The first 9 rows are patterns. Each new row is the sum of 2 different patterns, raised or lowered, with some noise. Before adding, each is slid sideways (what falls off one end comes back at the other), maybe read backwards, and multiplied by a number that may be negative. Names go in the order of the patterns.
Some rows, each with the names of its patterns after it:
[ -7  -8   9  -2   8  -4   0   1   6 -15   6   0  -7  13  -4   5  -5   0
   6   1  -6  -1  -3  -5   0   8   0   0   4  -3   9 -12   6   2   8  -7
 -15  -8 -12   7   6  -8   1]  zelur
[ -6   7   7  -8   3   8   7  -4   5  -3   4  -3   7   0  -2  -4 -24   2
  -7  -6   1 -11   6  14   3  -4   5   3  -9   2   4  -1   1  -4   2  -3
   1   1   2  -7  -8   6   6]  Beg
[  6   6   0   3   6   0  10  14   0  -8   0   3   3   0  10   2   1   9
  -9  -5 -11  10  -5   0   8  -3   1   6   1  -1  -7   5   4   2   3   4
   8  -2  -9   2  10  -1   1]  Rivi
[ -4   0   4   4   2   1   5   3  -6  10  -1  -8  -1   1 -11   6 -16 -18
  10  -6   3   3   0  -3   6   5  -4  -3  -3   0   7  -8 -16   1   2  -1
   5   7  16   2   2   2   6]  pilit
[  4   5  -7  -4  -2   0   3  -4   3   4 -15 -15   9  10  10   5   7  -4
   4  -2  10  -1  -6   5   7  -9   6   9   2  -9  -3  -6   9  -5   3  13
  15 -11  -3  -3  -7  -4   6]  sumut
[-1 -6  4 12 -1 -4 -3  5 -1 -1  6  7 -4 -8 -1  2 13  1 -5 11 -6 -6  0  8
 -5  5 -4  2  2 -5 -6 -7  1  1  4 -6  1  2 -2  2  2 11  2]  zake
[ -1   8   5  -6 -15   7  -1 -11   0   2  -9 -11   5 -10   5  -9  -5  -2
   1  16   1  -4  -9  -6   3   3  -1  -6   0  11  -5   5   2   8  -4  -3
   2   0   3  -1  -7   6  -1]  gog
[-11   5  -8  10  -8  -2 -11   2   1   3  -1   3   5  -1  -2  -9  11  -4
   1  -1  -1   6  -4  -7  10  -8  -3   8  -4  -5  -2  16  -2   0   2   2
   3  -2 -10   1   5  -2  -7]  nodo
[ -1   4   0  -8   4  -8  -6  -3  -7  -2  -1   7  11  -2  -4 -18   1   5
  -4   7   2 -13   4   0 -10   3  -3   2   3   2   0  -2   3  -2   4   1
  13  -3   7  -3  10  -1  -4]  zutek

New rows, each followed by the names of its patterns:
[  2  -5   1   7  -4   2   2  -6   6   6   3   2 -11  11  -2   4 -11  -2
   5   2 -10   3   8  -9   5  -7  14  -1   4   1   3  -4  -5  11   5  -2
 -12  -4   4   2 -16  -7   2]  zake nodo
[-13  -7   1   2   1  -3   2   7   2   1   2   0   6  -4  11 -13 -11   8
  -8   4   1  -4   2  16  -5   7   5   7   4   4   5   4  -1   4   5   0
   1  15   5   5   1   7   7]  pilit zutek
[  8   8  12   5   9  12   8  22  10   9  20   6  13  28  17  -6  14   2
   1  11 -15   4   6  10  19   4  13   6  14  -3  13  15  14   1  16  26
   8  11  16   4   5  15   8]  Beg pilit
[-10   0  -3  -4 -13  -1   5  -3   2   0  -2  14  -3   0  -1 -10  -4   1
  10  -8   1   3  -5  -4   9   3  -8   8  -7   2   6   2  -3 -12  -3   3
   4   4  -4  -3  -3   2   3]  Beg gog
[  6  -6   2   0  -3   1   7   6 -14  -8   4  -3 -17  -1  10  -3  11  -5
 -10  11  10  -6  -4  -3  -4  -7   5  -8   0 -17  -7  -4   6  -7  -7   9
 -11 -17   6  12  -7  -4   0]  Beg Rivi
[  5   8  14   1  12 -15  -6  18  -5   2   1   0   2  11   3  11   5  -2
   5   8  16   5  -2  17   2   1   5  23   6  12   1   7   7 -13  -7   5
   4   2   5  -3   8  10   0]  pilit zake
[  6  -6   0  -3   1   5  11   2  -3 -14   3  10  -8  -5  -8  -1  -4  -8
  -3  12   2   6  -7   6 -11  10   9  -3  -3 -13  13   0  -9   8  -8  -2
   0 -14  -5   4  -4  -3   7]  zelur nodo
[  0  -3   0   4 -16 -12  10   9   5   6   7  -8   5   0   5  -5  -5   3
   5 -10   5   5   1  -9  -2  -6   4  -4   3   9  13  -5  -1  -8  -8  -8
   2   3  -6  -9  -6  -3   1]  Beg sumut
[12 12 -2  6  9  0 -3 14  6 -7 -2 -2  4 -8  6  0  0  0  1  3  4 -5  0 -1
  4 -1  2  4  9 -1 -4  8  6  4  9 -7  1 -3  2  8 -1 12 -1]  gog zutek
[ 13   8  -5   8  13  -4   3  16   7   7   7  10   1  12   3   9  11   9
  -5 -14  10  14  17  12   7   1   9   8  12  -3   5   4   8  -5  11  12
   6   0   2   2  15  -2   8]  sumut gog
[19  6 28 14 17 12 16 20 18  6 19 15 12 14 20 16 15 19 13 27  7 23 13 25
  8  8 13  8 20 20 14 18  9  9 22 15 22  6 17 18 22  1 22]  zelur nodo
[ -1 -10   8  -2  -5   4   5  -9  -3   5 -10   5  -4   2   2   0  10   3
  -1  -6  -1   5   4  -4  -4   4   9  -3   1   2   6  -1  -1   3   4   2
   1  -3   8   3   3   6   5]  zake gog
[ -7  -2   3  -3  -7  -1  -2  -2   0  -6 -10  -3  -4  -7  -4  -6  -2   1
   1 -10   3   3   0   5  -7 -10   2  -6  -3  -1  -9  -4  -9  -2  -3  -7
  -7   2  -8 -10  -3 -12  -2]  zelur pilit
[  5   8   0  -1   6  -8  10   4   8  16   9   6  14  -5 -10  19   5  11
   0   6  12  11   6  15   5   3  12  12  12   5   6  11  10   9  13  24
   6  14  11   6  11   4   6]  Beg pilit
[-16   1  -1 -17 -10 -14 -13  -4  -2  -5 -12  -3  -9  -3  -5   0   0  -6
 -11  -9  -5  -8  -5  -4  -6  -5  -4  -5   4  -7  -7  -2 -14  -2  -4  -6
 -11   2  -7   0  -7  -8  -7]  zelur gog
[ -2 -10 -10  14  15  10  -1 -27  -3  -3   4  -4   1 -20   0  -3 -19   0
  -2   2   1   4  -3 -11   1   0  -4   1  -2   0   4 -11  21  -9  -8  -4
   4 -10 -10  -7  -4  -3  -7]  zelur zutek
[19 15 19 20 21 22 13 10 18 19 17 16 22 16 15 20 16 15  9 20 14 19 20 15
 16 19 16 13 14 18 18 14 15 16 20 15 10 19 19 18 16 16 16]  Rivi zake
[ 11   5  -3  -4  -4   8  -4  -8  -2  -2  -5  -5   7   2 -10  15  13  -5
   6  -9   0   9  -3 -15  -4   0 -12   5 -10  -6 -13  -1   3  -5  -4  -2
   1 -16 -10 -12   7  -6  -2]  pilit nodo
[ -7   2  -4   2  -9   1  -4  -8  -1 -13   0   5   6 -11  -6   6 -12   0
   4 -17   9  -6  -5  -5  -8  21   7   9 -14 -10   5  -6   2   3   0   1
  -1  -9   6  -8   4  19  -6]  zelur nodo
[  6   5   8   5   4  12   2  -3   9   2   4  12  17   9   1  -1   5   4
  -7  -3  11   6  -2   4   0   5   8   2   3   0   6  -5  12 -18 -10   6
  -5   2   3  -4   1   9  -3]  pilit zutek
[ -6   8  -2  -7  -2   0   1  -3   0   0   1 -10   2  -4   2   1 -11   5
  -5  -5   6 -14  -7  -8   5  -1   1   5  -5   0   0  -4  -8  -6  13   3
  -4  -1   2   2   5   6  -5]  zelur Rivi
[ 4  1  7 -6  1  1 -5  0 -1  3  0  8  0 -1 -4  2 -2  1  1 -2 -1  2  2 -5
  1  2  2 -1 -5  0  3 -2  1  5 -4 -1 -2  4  6 -3  1  2 -5]  Rivi zutek
[  2   0  -4   3  -2   1  -2  -5  -5  -6  -7   3   8  -7  -4   1  -6 -12
   5  -5  -4   1  -6   0   0  -5  -6  -2   2   1  -5  -1  -8  -7   0  -2
  -2  -9  -4   0  -4  -7  -3]  nodo zutek
[-16  -4 -11  -4 -10 -12   0   2   2 -12  -1  -7 -18 -21  -6 -18 -12  -5
  -7  -6   0  -6 -13  -7 -12 -11   3  -5 -17  -5 -10 -11 -15  -5  -9 -10
 -11 -22 -16  -2  -3  -1  -5]  Beg Rivi
[ -7  -7  -3 -26 -17  -5 -15 -15 -11 -26 -10 -24 -12  -9  -9 -26  -6 -22
 -19 -13 -22 -11 -17 -15 -17 -21 -16 -10 -17 -12 -11 -24 -29 -11 -11 -14
 -11 -19  -8 -18 -18 -16 -11]  zelur sumut
[-13  11  -2  -1  -1  -7 -16   5  -4 -10   1  -9   1  -6  -8  -4   1  -9
  -3   7 -16 -10 -15  -6   2   2  11   4  -5  -5  -4  -1  12  -3 -13  -1
   0   4  -3   4 -13  16  11]  pilit zake
[ -2  -6  -7  -2  -4   7  -9   3 -10   3  -1   2   1   2   1  -1  -3  -9
   8  -1   0  -1   1   4   0 -10   9  -6   0   3  -9  -7  -5  14   0  -3
   1  -1  -1   2  -8   3   2]  zelur nodo
[ 22   8   6   8  -8   8  -7  14   5   7   4  -8  -5  22   5  12  16  -7
  -3   7  21  -5   6   0   7   3   1   3   9   2   4  18   1  -5   9   6
 -13   2   3  10  10   6  16]  zelur Beg
[  9  -2  11   3 -13  -5  -8   5  -9  -7  -3  -3  -4 -13  -6   0  -3  -4
   0   1  -8   0  -5  -4  -4  -9   5  -3 -11   7  -4  -4  -6  -2 -11  -3
 -10  -5   2  -3   4 -12  -8]  zelur nodo
[-1 12 11 -1  1 12 -4 10  5 -3  4 10  9  4  1  1  6  3  1  7  3 -3 -4  4
  2 10  7 -3 -2  7  3 -4  5 -9 -4 -3  7 14  3  5 -8  5  5]  Beg zake
[ 6  8  8 14  2 -5 12 11 10 10 17 20  8 10 11 14  4  6 10 12 16 10 11  9
  1 17  5  5  5  6  2 13 -6 -5 18 -1  9 13 11  6 13 14  4]  pilit gog
[ -3  -6  -9   2 -16  16   2  -9  -3   1   7   7   5 -15  -4   0  -7   1
   0 -12  -5 -10   1  -8  -5  -9   6 -18  -8  -2 -13  -2  -8   9   2 -12
  -4   3  -1   0  -3  -7  -7]  zelur pilit
